The rows of a group lie close to one hidden flat surface of 13 dimensions, which passes through zero. Surfaces can cross.
Known rows, each followed by its group:
[-25  17 -21 -33  33 -18 -27  19 -22 -30 -16 -32   7  13  13   4  26  -8
 -34]
B
[ 13   3   1 -26  23  31  31 -32 -28  31 -20  -2  20  18  11  12   9  17
 -53]
T
[-57  -8  -3   3  -3 -26   3  10  -4  -1 -25 -33   5  -3 -16  -2 -22  -2
  -3]
W
[ 20 -29 -31  41  22  19 -29  -9  21  10   7  11  -2 -22   9  29 -27  -3
  37]
W
[-28 -15  -5 -22 -10   2 -10 -33 -11  19  13   3  -3   7  17 -26  27  -4
   1]
B
[-12 -11 -21  -5 -24   1  -8   5   4  16  26  -9 -14 -27  27 -49  -5  26
  -6]
M
[ 29   7 -18  -6  11  26 -28  -3  -6   4  -8  24  -1  -4 -17  26 -15  -3
   9]
H
[-33 -37  -2 -18   2   4 -29  16 -14 -10 -10  -1   3 -23   3 -46  -3   6
   4]
T
[-10 -14  25 -29  13  18 -11  14  -9  22   3 -20   5  21  -3  -5  22  12
 -19]
M
[  9  -3   0  -5 -11  15 -31 -21   6   5  15   7 -15  23  12 -15  -2   0
  37]
B
[  1  16 -10  -7 -14  11 -33 -24  13  27  18  -9 -21  34   9   3  11   9
  24]
T
[ 20   2   8  -2  23  -2  -6   5  15  10  11  -1  -7  31 -23  -8   7   1
  -7]
T
[ -6 -24 -25  -3 -13   6  11  -4   1 -10   3  21  12  -7 -28 -28 -31  12
  12]
T
[ -3  10   3 -11  26   2 -21   7 -20 -36  -3   0 -16 -15   3 -24 -33   5
   9]
H
[ 49 -11  -5   2  34  29   6  -3   4  12  14  23 -16 -30   9  12 -21   5
  22]
W
[ 33 -19  -4 -15  13  12  14  48  21   6 -21 -26  -7   7  15 -18 -19  29
  12]
B
[  1  -2  34   0 -12   3  15   3  -3 -17   6  -2  -2  10   4 -25 -31  -2
  23]
T
[  8  16 -32 -23 -21  13  47 -25  -8  27 -37  -5  -1  11   9  20 -22  26
   9]
T
[-11  -9 -49 -18 -26   5  13  -1   1  22  19  -5  23   1  -5  23  15   0
 -17]
B
[-28   5 -15 -46  33   6   8 -21 -21  22  20 -23  -4  26 -13  35  14  -1
   2]
T
[-17  -7  13 -22   0  18  43   2 -24 -25   1   1  23  24 -21  13  14  51
  -9]
H
[  3  28  42  -7  -6  23   6  11 -21   3  26 -12 -11 -13  -3  32 -29   1
   7]
B
[-18 -14 -40   1 -35 -19  11  -6   7  -8  10   2  21  -4  17 -14  29  -9
 -14]
W
[ 10  16  -4 -27   3   5  21  26 -13   6 -25 -11   4 -12  -6  35  -7  -6
 -11]
T
[-34 -15  30   1  11 -15   6  16  -6  14  19 -14  -2 -27 -19 -27   0   6
 -33]
H
[ -1  12  -8  27 -19  11 -10  -9  11  24   6 -29  -5   7  35  -4 -18  34
 -12]
M
[  7  20  47  -6  -9   1   7  42  -4 -10 -36 -20   0   6   2  34   5  -5
  -1]
W
[ 44 -19  -9  -1  23   9 -39  25  30  16  12 -10   0  28   0 -24 -21 -30
   2]
M
[ -4  -4 -16  14   1  35 -27  20  -9  19  22 -12   6 -47   4  33 -29  30
 -17]
H
[-13  -5 -12   3  34  -8 -39 -23  -5  11   1  13  -8   3 -25 -42   2   1
 -32]
W
[ 30  41 -24 -27 -25  15   9 -28 -15  15  -1  24 -18  -8   8   0  -9   6
  -1]
W
[ 29  12 -32  16 -17   5 -35 -14  18   7 -18  35  -7   9 -15 -32  12  27
 -18]
T
[ -9 -12  -1  -5  36   4  10  14  -3   5   1 -13  -7  -9 -21 -17 -26  32
 -11]
H
[ 12  50  17 -16 -24  20 -29 -26 -31 -14 -13  23 -14   0  16   6   5   2
  -2]
W
[-20 -22  -6 -28   0 -10 -14   7  -1  10  31 -27  -7   0  36 -44  14 -23
   1]
B
[-14  51   0  -5 -37 -21  20   5   3  -9  21  -8 -32  -4  -6  17  29  37
  12]
M
[-17  18  -4 -15 -20  -6  -2  15  -4   8  42  -6   2  -5 -35  15   2  -7
 -15]
B
[ 24   6  14  -5  14  12   3   4  -8 -12  16  20 -15 -22  19  -9  37  31
 -11]
H
[-15 -13  32  33   2  -4   1 -31  -9  18 -45   3   3 -27  45  18  12 -33
   4]
B
[ 28  -5   7  43  17  10 -16   4   7 -15  25  -2   1 -25  34  -4 -49 -20
   5]
B
[ 19  -8  16  22  -8  17   6 -24  10  48   2  13  20  11  -8  20  12 -15
 -31]
T
[ -7  24  13  -5  32 -28 -15   6 -12 -27 -27 -11 -13   4   6 -26  10 -11
 -26]
W
[-17  14 -42 -12 -55   8  10  -7 -20 -13 -21   3  26  -4   6  19 -23   4
  -3]
H
[ -8  -7 -57 -10 -13 -13   4  -5   8  15  -8   2   5 -18  -9  18 -31 -36
  23]
H
[ 24 -11  19   0   9  18   6  16  10  13 -27   2  -8   7  -2  -8   2  34
   1]
H
[  1  21 -24 -20  44 -25  24  20  -1  18   7 -40 -18 -18  12  -3  -5  -2
 -44]
B
[-30   0  -6  -3  12 -29   4  -5  16  11  19 -17 -15  17 -17   9  35   1
  11]
M
[-14 -23  25  -2  11  11 -28  -7 -13  12 -14  -2  28  13   3   5  19 -34
 -31]
M
[-25   5  11  -7 -27  24 -10 -16 -11  -1   9   2   5  27 -37  13 -33  23
  29]
W
[-20 -18  18  13   0  -4 -40 -18  -3 -23 -12  22   8  18  -8 -26  32  -1
   5]
B
[ -8  19  -2 -11  26 -16   8 -12 -12   9 -14   6   3  -3 -24  28  25 -18
 -29]
M
[  8  -2 -32   5  14 -10 -16   2   6  -8 -42  11  13  10  -1   5  37   4
 -26]
W
[-30  -4  -4   2   5 -17   0   8 -11 -15   4 -24  -7 -30  25 -24 -22  -5
  -1]
H
[ 21  -2 -14 -30 -34  10 -17  37  23  15  23 -32   1  35  14  -7  -1  -7
  17]
M
[ 10 -25   6  16  15 -22  16  12   7 -37 -24  16  23  -3  -7   1 -15 -53
  18]
B
[ -6  -9   2  11  -6  -2  37  -9  -1 -39  25  -4  17  23  20  10  15  17
  17]
T
[ 15  -5  -4   9   7  -3  27  12  20  29  20  -4  11   4 -36  48   3 -19
  -9]
B
[-24 -21  -7   2  18 -15  -9  -7  13 -15  31  -4 -13  19 -21 -28  -6   6
  37]
T
[ -3 -12   4 -28   3   6   2 -19 -14  21 -43   8 -15 -12  11 -10 -22 -24
  37]
B
[ -5  16 -29 -15  -5 -15  31  16   1 -21   4 -23  -3   2 -10  28 -52 -18
  40]
H
[-34   0  17  -8   7   4   6 -34 -49 -25 -37  19  17 -25  17  -5  14  -1
 -27]
M
[ 32  20   9   4  -9  21 -29   1 -11   3  -9  -6  21   8  38   2 -12 -31
 -41]
M
[ 14 -39 -47  27   8  -1 -17 -27  22  -4   6  15  16  13  33 -44  15   3
  -9]
H
[-13  35  19  12  19  -7 -32 -43   0  12  17  -3 -28  33   4  14  41   4
   3]
H
[  8 -22  29 -23   2  21  19  -7  -3   1  17  18  21  48 -40   7  20   2
  10]
W
[ 24   9  -3 -51  17  13  33  35 -14   6   0 -14  -4 -11  -8   2 -23   5
 -12]
M
[ 32  33 -10   8 -19  -4 -36  29   9 -14  27   7  -6 -22   6   1 -11 -28
 -14]
T
[  7  35 -11  22 -16 -14  11 -17  20  10  40 -14 -10  28   3  23  12   6
  -5]
H
[ -5 -39   4  10  15  19 -13  -4  13  16 -23  -3  -3  18  -8 -21 -16  39
  25]
M
[-27 -10  -4  35  17  -2   7 -22  19  20  14 -34  -6  28   2  18  -6  37
  15]
W
[ -6 -21   1  -4  18  15  28   4  -3  40  12   7   1 -32 -37   6  -3  32
 -25]
M
[ -6  -3 -24  14 -34   9   6 -41  16  56   7  -3  -1   9  23  22  22   9
   5]
W
[  2  11  30   4  14 -12  49 -13  -9 -10  36  -4  12  11 -18   0 -34 -37
  -9]
T
[ 14 -12 -34  12  -5  -4  -9  17  18  -5  -8   2   1 -10  17 -24  15  25
 -14]
W
[-14 -19   1   3 -16 -10 -25  14  23   3 -19 -26  10  39   3  11  -7 -32
  41]
M

New rows. What belongs after each?
[-21   1  47   4 -50  19   9 -35 -26  -8 -20  26  22  12   2  10   9   0
  11]
T
[ -1 -30 -26  17 -11  29  12 -18   0  12 -15  15  13 -14   6  14 -12  39
  14]
T
[-25  26  -2  -4  -7 -18 -50  -1 -21 -21 -23   8 -17 -30  15 -18  25  -9
 -15]
T
[-11 -11 -34  -4  24 -16  -8 -30   0  -8 -29 -10  -1  22  35 -12   9 -15
  12]
M
[-11  -6   2  -1  -2 -13   7   1   2 -20  14  11   5  11 -29  -8  -3  -8
  14]
T
[-17   9 -29  28 -26 -20   5   1  11  17  15  -7  15 -24  -3  17  22   3
 -44]
B
[ 37  41  10  37  10  10 -28   1   1 -16 -14   1   2  12  -3  11 -51 -12
 -21]
M
[-46  10   2   3  14  -9  -5 -42 -14  22  -2 -14  -6  16 -12   5  -4   1
  -9]
W
[-10 -27  -2  21 -15  12 -18 -11   9  10  16  22   3 -12 -13 -27   3  29
   0]
M
[-17  -1   4 -21 -19  -7  21  12  -5  -6   2   5  10   6 -45 -16 -20  -1
  -1]
H
[-17  15 -29 -20   9 -17  35 -13  -2  33 -38 -14 -24 -16   5  22   8  17
   7]
H
[-16  21  30  23 -17 -38  -6  25  10 -27 -22   3  -9 -10 -18 -17  16  -9
  -8]
B
[ -3  -8 -28  -7  41  18  17 -26 -28 -16   9  20   5 -24 -11  20 -19  18
   3]
W
[-12   0  37  -3  31   5  -5  15 -29 -19  18   5  12 -31 -17  14  -1 -21
 -31]
W
[ 14   3 -15 -13  16   9 -28  -6 -12 -15  43  37 -24 -45   3 -22  26  11
   3]
H
[ -2 -25   8 -10 -15   8   0  16  -1   9  26 -20   9 -17  47 -27   1 -12
  -7]
M
[ 25   9  20 -17 -33  20   8  37   4  -3  30  11  19  21 -40  -1  15  21
 -29]
W
[ 40  11  16   1 -17  29 -17  28  -4 -38 -42  19   7   5  17  43   9  13
  32]
W
[-12   4  -1  18  10 -28   8  24  13 -17  19 -34 -15 -13  15 -29 -24   6
  -1]
W
[ -4  26 -14  34 -27 -15   2 -11  12  23 -18  19  -8 -27 -30  23  -4   6
 -14]
B
[ 34   9 -13   3  -3  15  -5  31   3  -2  -3  11   4 -27  -1   8   8  23
 -30]
W
[-21  -4 -43  15  23 -19  15  -8   1  13 -11  -8 -10 -45   2  22 -15   1
   2]
T
[ 53  22  10 -20  -3  15  -4  -1   1 -21 -33  37   2  45 -32 -12  -6   5
   8]
H
[-18  27   0 -29 -21   5   8  -7 -15   2 -34  -6 -25   5  -3  28  -3  26
  43]
H
[ 13  -3  19  34  -1  34 -24   5  -8  -3  23 -23  30   7  27 -12 -63  -6
 -38]
M
[ 21  15   6 -19 -14  18 -40  26  -7   7  30 -11  -4 -16  23 -16 -20 -31
 -17]
T
[-17  15 -11  -8 -32 -22  24 -26  -1  -6 -13  10  -3  20 -12 -19  -2  -3
  13]
T
[ -7  15 -46  -2 -16  -7 -34  -5   4   0  30  11  10  -1 -11  32  42 -15
 -13]
T
[ 33  23  -1  10  25 -14  -1  13   0 -10  18   5 -13 -36  18 -14  -4 -23
 -31]
H
[  3 -21  -5  25  -9  -2  -4 -27   5  -6 -14  28   4 -17  25 -10  19  -8
  18]
M
[  0 -28  25   4 -32  27 -18   3  12  12  33  20  11  16 -20   5  36  23
  20]
H
[  0  -6  16 -12  47 -16  22  -7 -10 -37  -5  -2   9  31  -7   0  -1 -27
  10]
H
[  7  13  34  -4  -9  13  -7  39  -4 -11  -2  -4  11   7 -24  12   8  22
 -26]
W
[ 15  30  -7   7  11 -27 -17  29  32   4  10 -40 -38  18   0  -9 -33  -6
  23]
M
[ 22  28 -29  25 -24 -13 -20  -8  20  14 -12  29 -18 -23 -25 -14 -32  -8
  -1]
T
[ 14  23  12  49   9 -41 -40  14  30  -8   4  -4 -38 -26  19 -37  -3 -22
  -2]
T
[ -7  31  36 -21 -10  -6   4   8 -26 -38  13   1   1   2  11   7  27 -15
 -10]
M
[ 12 -15  20  32  28 -28  24  -7  28  23   3  -2 -14  -8   4 -18  11 -19
  -6]
B
[ -8  24 -12 -16 -50  23 -20   1 -18   3 -15  18   7   1 -34  -3 -27  27
 -11]
H
[ 32  15  16  14 -18  -9  17   5  20 -16  -2  -5   1  40  17  -7   3  -4
   7]
H
[ -3  10  12  -1  11   2 -15   6  -2 -17 -30  -1   4  32 -40  14 -28   3
  17]
M
[  6  42   3 -22 -14  16 -25  -4 -23   9 -49  11 -15  -7 -15  23 -19   6
   0]
H
[-13 -31 -10  10  16 -19 -18  38  25  35  -6 -23  -7 -37   0  10  10 -28
   1]
T
[-15 -13   4  -6  33  -1  11  12 -18  19 -31  -3   3 -48 -15  16 -22 -13
 -22]
T
[-19  -9  -5 -50 -32   0   3  20  -2  16 -11 -29 -12  12  29 -26  26  17
  14]
B
[ 25 -39  -5  12  23  24   7  27  12 -12  24 -10   5 -11  18 -16 -38  29
  20]
T
[ 11  15 -39   2 -28  -2 -20   3   5  17  -8  10 -23 -50  28 -21  -6   7
  -2]
H
[ 10   8  15 -19 -21   8 -10  26 -10 -38  19   8   0   3  -8 -25 -17  -1
  15]
M
[ 24  30 -57  27   6  -4  28 -27   6 -16  18   5  -1  -5  26  26  -4  26
 -11]
T
[ 31 -30  18   4   6  -3  61  -7  25  15 -34  23   2  20 -17   3   9   7
  31]
B
[  3  11  -2   9  22 -11  -3  11 -10 -34  72   5   4 -30  -4 -19 -10 -17
 -33]
H
[  5 -22 -39  -5  18 -12 -10   3  27  34 -15   3   0  17 -25 -21  28  12
 -21]
T
[-38  10  -6 -57  10   3  -2  -2 -40 -26  26 -15   3   7  -7   3  -5 -12
   7]
T
[ 37 -15  -2  12 -51  46  -6  14  14   2  13   7  29  24  11  12 -28  15
  14]
M
[-12 -45 -10 -13 -17  26   7   4 -21 -27  -4  23  48  -7   2   8   5  -5
  -1]
H
[-37  15  -5  10  24 -42  18 -28  -6 -14  28   1 -27 -24   5 -13  40   7
  -5]
M
[  7   1  -8  19 -23   3  10  15  25  48   4 -18   2 -11  -8  46 -16 -12
   5]
W
[ 11 -12  24  18 -10   6  -9  44  18  19 -57  -7 -11 -16 -11  -5 -10  31
   2]
B
[ -1   8 -49   6  15 -15  31 -35   6  13  10  13   5  11 -16  -1  32  31
 -39]
B
[ 21  38  -7  24  -7 -10 -41  10  15   3 -36  -7 -15   1  22  15  11  -4
 -16]
W
[ -2 -26  19  22  55 -22  11  41   6 -34  -1 -28  -8 -32  32 -17  -6  -2
   2]
W
[ 10 -19  15  11  14  -5  55 -10   8  25  30  23   9 -20 -43   8 -22 -25
  -3]
B
[ 27  33   5   3  -2 -14   9  10  18 -17  19   1 -20  31 -31 -47 -27  25
  -8]
H
[ 11  32 -11  -9  -8  -2 -17   2  -2  12 -22  10 -16  -6 -21  -1  -1  12
 -15]
M
